The groups are shells around one centre, one inside the other: the same stretched ball of 7 dimensions in 10 sizes.
Some rows, each with its group after it:
[-60  55  36 -28   8   4  22   4  18  -4  15 -17  38   4]	G
[-57  43  61 -14  38 -23  66   1  -7  38  29  11  -3  -8]	D
[-50  53  16 -22  18 -15  38 -32  19  11  37   8 -11  19]	K
[  2  68   5 -50  -3 -24  22 -60  34  -4  49  31 -92  39]	H
[-39  58  65 -23  38 -42  78  -2 -13  70  41  34 -56  14]	J
[-63  44  41 -15  45 -13  62  -8  -5  19  36   8   6   5]	P
[-34  57  16 -48  31  -6  32 -33  13  26  44   4 -35  25]	A
[-33  44  57 -17  17 -14  53  -9   1  40  14   4   0   0]	K
[ -9  63  57 -48 -28 -19   7  -7  35  -2  13   5 -40  -7]	H
[-41  75  27 -31 -38 -10  -2  -5  46 -18  10  -7  10  19]	G
[-44  67  31 -30  -4 -36  28 -20  30  20  38  19 -41  13]	E
[  0  52  52 -40 -18 -18  22 -26  25  56   7   0 -34   2]	U
[-37  74  42 -25 -18 -13  25   3  24  10  10   2   3  25]	K
[ -6  60  49 -41  19 -15  50 -17   2   7  32  25 -60  21]	A
[-26  64  43 -17 -21 -34  36 -21  26  42  15  16 -27  18]	E
[-30  58  23 -19 -35 -13   8 -29  44   4   6  -6  10  12]	K
[-29  58  31 -43 -11  -1   9 -17  29  36  10 -17   5  12]	A
[-55  55  64 -56  53   1  44  24 -12  39  33  -9  -4  -3]	J
[-48  55  13 -51  57   8  40 -23  -2  21  49  -2 -16  31]	J
[-46  43  63 -31  25  -2  42   9  -1  41  12 -14  21 -11]	P
[-44  66  56 -39  38 -23  58   9  -7  29  42  22 -43  17]	F
[-49  47  47 -63  14   3   0   1  25  20  24 -27   6 -26]	H
[-26  66  51 -24 -13   6  30  10  12   8  -7 -10  28  25]	F
[-32  50  68 -19  25 -20  66   2 -10  62  16  10 -11   7]	F
[-37  51   5 -45  44 -19  40 -52  17 -16  70  27 -71  18]	J
[-37  60  48 -66  51   4  37   7  -6  13  43   1 -34  12]	G
[-58  39  30 -11 -11 -17  17 -27  38   7  16 -11  26 -19]	U
[-33  70  50 -46  32  -8  50   7  -7  42  31  10 -29  31]	A
[-25  68  31 -76  31   3  17 -10  11  12  45  -1 -50  21]	G
[-20  61  16 -18 -36   4   9 -30  39  -1  -5 -14  26  30]	P
[-21  67  24 -69  25  17  16 -12   9  15  30 -12 -21  33]	D
[-16  78  38 -55   6 -13  29  -7  14  15  33  16 -55  35]	K
[-30  75  66 -54  22   9  39  34 -11  45   8 -11   3  31]	H
[-44  59  50 -23   0 -10  36   3  10  65   4 -12  24  14]	J
[-33  62  10 -21   5 -32  40 -47  25  17  44  27 -49  33]	P
[-38  45  29 -44  24   1  23 -24  18 -12  34  -4 -12  -4]	A
[-23  59   6 -44  33 -10  39 -47  14 -12  56  24 -62  35]	D
[-23  72  11 -43 -39 -26  -7 -40  57 -10  30   9 -45  18]	F
[-27  58  20 -43 -19 -33   5 -44  48  15  38  11 -54   1]	A
[-27  68  42 -12 -25 -30  37 -15  25  26  11  17 -17  24]	E
[-36  63  21 -53  12 -29  20 -34  29  28  52  15 -65  12]	F
[-43  50  50 -26  17   0  40   1   3  41  10 -12  23   6]	E
[-10  62  33 -51  26   4  39 -18   1  15  29   7 -37  34]	E
[-47  78  33 -72   0   9 -10  15  30 -10  26 -21  -1  13]	U
[-22  47  43 -33  35  14  51 -10  -9  12  17  -4   4  21]	G
[-24  63  25 -64  -9   0  -7 -19  39 -17  28  -9 -27   5]	A
[-28  55  59 -39  34 -28  59  -9  -6  66  37  20 -53   9]	G
[-28  70  24 -40 -25  -9   5 -19  37  21  12  -7  -6  25]	K
[-11  79  34 -43 -22   1  15  -5  24   0   7  -1 -13  41]	E
[-13  61  60 -59  47  -6  57   1 -18  55  35  12 -55  24]	U
[-51  68  -4 -50  25   3  17 -30  23  -1  47  -3 -14  40]	J
[-13  38  55 -36  18  -4  40 -21   6  22  18   0 -20  -9]	P
[-24  66  43 -73  27  19  16   9   5  -4  27 -13 -16  18]	D
[-16  38  50 -39   2   1  22 -21  18  38   6 -16   1 -11]	D
[ -3  52  45 -21  13 -20  58 -30   5  -6  29  31 -54  18]	J
[-36  55  40 -68  50  17  29   2  -4  16  36 -13 -13  12]	P
[-31  47  28 -54  37 -13  32 -34  14  10  52  11 -55   0]	E
[-29  49  39 -51  22 -10  26 -21  17  -7  40   7 -41  -6]	F
[ -9  56  47 -52  14   0  29 -12  10  -5  25   5 -36   8]	G
[-12  88  35 -73  -5   4   5   5  22 -15  26   2 -43  40]	U
[-28  67  37 -58  49  21  43   6 -12 -17  35   1 -16  38]	H
[-37  60  59 -31   6 -19  39   7  12  -9  24  13 -20   0]	H
[-33  67  51 -11 -29 -44  37 -12  28  46  13  20 -26  13]	D
[-25  74  55 -33 -38   2   7  18  29   2 -13 -16  28  16]	U
[ -4  52  22 -34 -25 -19  12 -52  42   3  22   9 -43   9]	F
[-40  58  11 -43  26 -35  34 -48  25  22  65  27 -76  17]	D
[-53  48  49 -30 -10   9   8   9  25  28  -7 -37  61 -12]	H
[-31  33  38 -36  30  -5  38 -32   7  57  26  -9  -9  -6]	U
[-15  48  36 -14 -38  -6  14 -29  37  21 -10 -13  21   5]	P
[-36  63  48 -29  26  -3  53   5  -5  10  23   8  -6  26]	K

New rows. What belongs after each?
[-21  38  32 -29  14 -26  38 -48  22   4  40  19 -52  -9]	P
[-36  59  39  -6 -18 -29  39 -20  25  20  14  14  -7  16]	E
[ -5  47  58 -15   0  -5  52 -13   2  15   1   7  -4  12]	D
[-44  33  37 -18   7 -17  33 -33  22  56  18  -9  10 -14]	U
[-20  75  48 -58   1 -13  23   0  14  44  24   3 -41  25]	G
[ -8  62  23 -41 -57  10 -22 -26  55   5 -13 -30  23  13]	H
[-38  73  31 -28 -26  -4  11  -1  33 -13   7  -6  16  25]	A
[ -9  57  35 -36   8  -1  38 -24   8  28  16   2 -20  28]	K
[-17  64  14 -53   9   8  17 -30  21   2  28  -4 -23  35]	A
[-14  44  29 -31  17 -28  44 -51  17  21  42  25 -63   6]	A
[-69  65  13 -38  -3 -13   5 -15  39   8  33 -10   8  12]	P
[-64  64  20 -12   5 -30  38 -19  27 -12  40  20 -13  19]	H
[-48  66  27 -53  28  -9  27  -9  15  -5  48   8 -33  19]	K
[ -9  64  34 -19 -54  -6   6 -21  43   7 -14 -10  16  21]	P
[-17  62  56 -25 -12 -36  43 -15  17  58  17  19 -43  13]	F
[-58  55  65 -45  24  -5  30  25   5  18  22 -11   9 -13]	H
[-14  46  29 -20 -10  -3  29 -37  23  20   7  -5   2  14]	A
[-37  67  37 -32 -10  -6  20  -1  25 -18  16   0   1  16]	A
[-18  52   8 -40  11 -29  28 -62  33 -13  57  30 -81  13]	U
[  5  56  41 -35  10 -20  50 -36   6  43  26  23 -62  28]	G
[-35  31  22 -12  -7 -26  25 -56  39   5  27   6 -14 -19]	J
[-31  61  19 -33 -12  18   8 -14  29 -27   6 -19  32  24]	P
[-23  68  34 -40 -37 -30   2 -24  47  20  20   6 -38   7]	A
[-18  73  12 -31 -34 -15   8 -35  45 -16  20   9 -26  34]	A
[-53  53  25 -28  55 -25  66 -27  -4  27  59  27 -46  24]	D
[-18  90  31 -45 -25  -3  11   3  30 -36  17   9 -24  45]	H
[-10  61  54 -66   1   6  10   0  16  29  12 -15 -20   5]	D
[-22  77  29 -26   8 -18  51 -16   8  -1  32  29 -43  52]	P
[-19  57  46 -27  12   9  45  -3   0   1   8  -1   7  26]	F
[-30  59  54 -28 -30 -22  17  -6  31  62  -1 -10   4   0]	J
[-14  72  36 -53 -27 -19   2 -18  39  19  21   3 -44  15]	E
[-21  43  43 -31  21   4  43 -19   2  37  13  -8   3  10]	A
[-76  64  20 -38  32 -12  29  -5  18 -14  51   4  -6  13]	J
[-11  67   1 -49 -36 -14 -12 -54  58 -12  28   3 -44  23]	P
[-41  46  18 -29   7   3  19 -29  27 -16  23 -10  13   5]	A
[-17  66  23 -12 -75 -19  -8 -33  64  -8 -10  -5  11  15]	H
[-43  64  11 -25  -3 -28  27 -38  34  -1  42  19 -35  23]	A
[-34  77  54 -23 -12 -20  40  12  12  28   9  10  -7  30]	F
[-35  82 -11 -46 -20 -12  -3 -40  50 -33  41   9 -36  45]	H
[-33  52  48 -13  -2 -33  49 -21  14  78  15   9 -15  11]	H
[-30  63  63 -38 -10 -44  30  -5  25  46  28  20 -56  -8]	J
[-57  41  22 -18  28   6  38 -21  10   6  23 -13  34   8]	P
[-58  67  39 -53  24   4  21  14  11  10  29 -13   8  14]	F
[-36  73  33 -67   8   0   6   1  23   1  33  -6 -26  18]	E
[-13  75  54 -48  17  -4  45   7  -5  30  20  10 -35  39]	A
[ -8  55  21 -34 -63 -23 -18 -49  68   4   6  -6 -23  -5]	H
[-58  42  14 -54  27  17   2 -22  25  15  30 -34  27  -5]	J
[  1  55  69 -20 -21 -26  45 -11  12  62  -4  10 -26   8]	U
[-48  69  63 -19   4 -10  47  26   1  31   5  -1  22  21]	D
[ -2  65  39 -51 -14   3  13 -16  23  16   9  -6 -21  23]	E
[-33  73  43 -14 -26   2  29   9  17  28 -14 -13  43  39]	J
[-39  71  69 -19  -3   0  46  33  -4  38 -10  -9  38  26]	H
[-19  53  11 -42 -18   2  -2 -43  43 -15  19 -11  -8  10]	A
[-56  63  35 -52  27  -6  24   0  14   7  40  -2 -15   9]	K
[-25  44  42 -23  -7 -24  30 -32  25  44  17   3 -18  -6]	E
[-37  47  38  -8  -1   0  39 -14  15 -15   7  -3  28   8]	J
[-64  43  22 -11 -15  -3  10 -21  39  10   6 -26  56  -7]	J
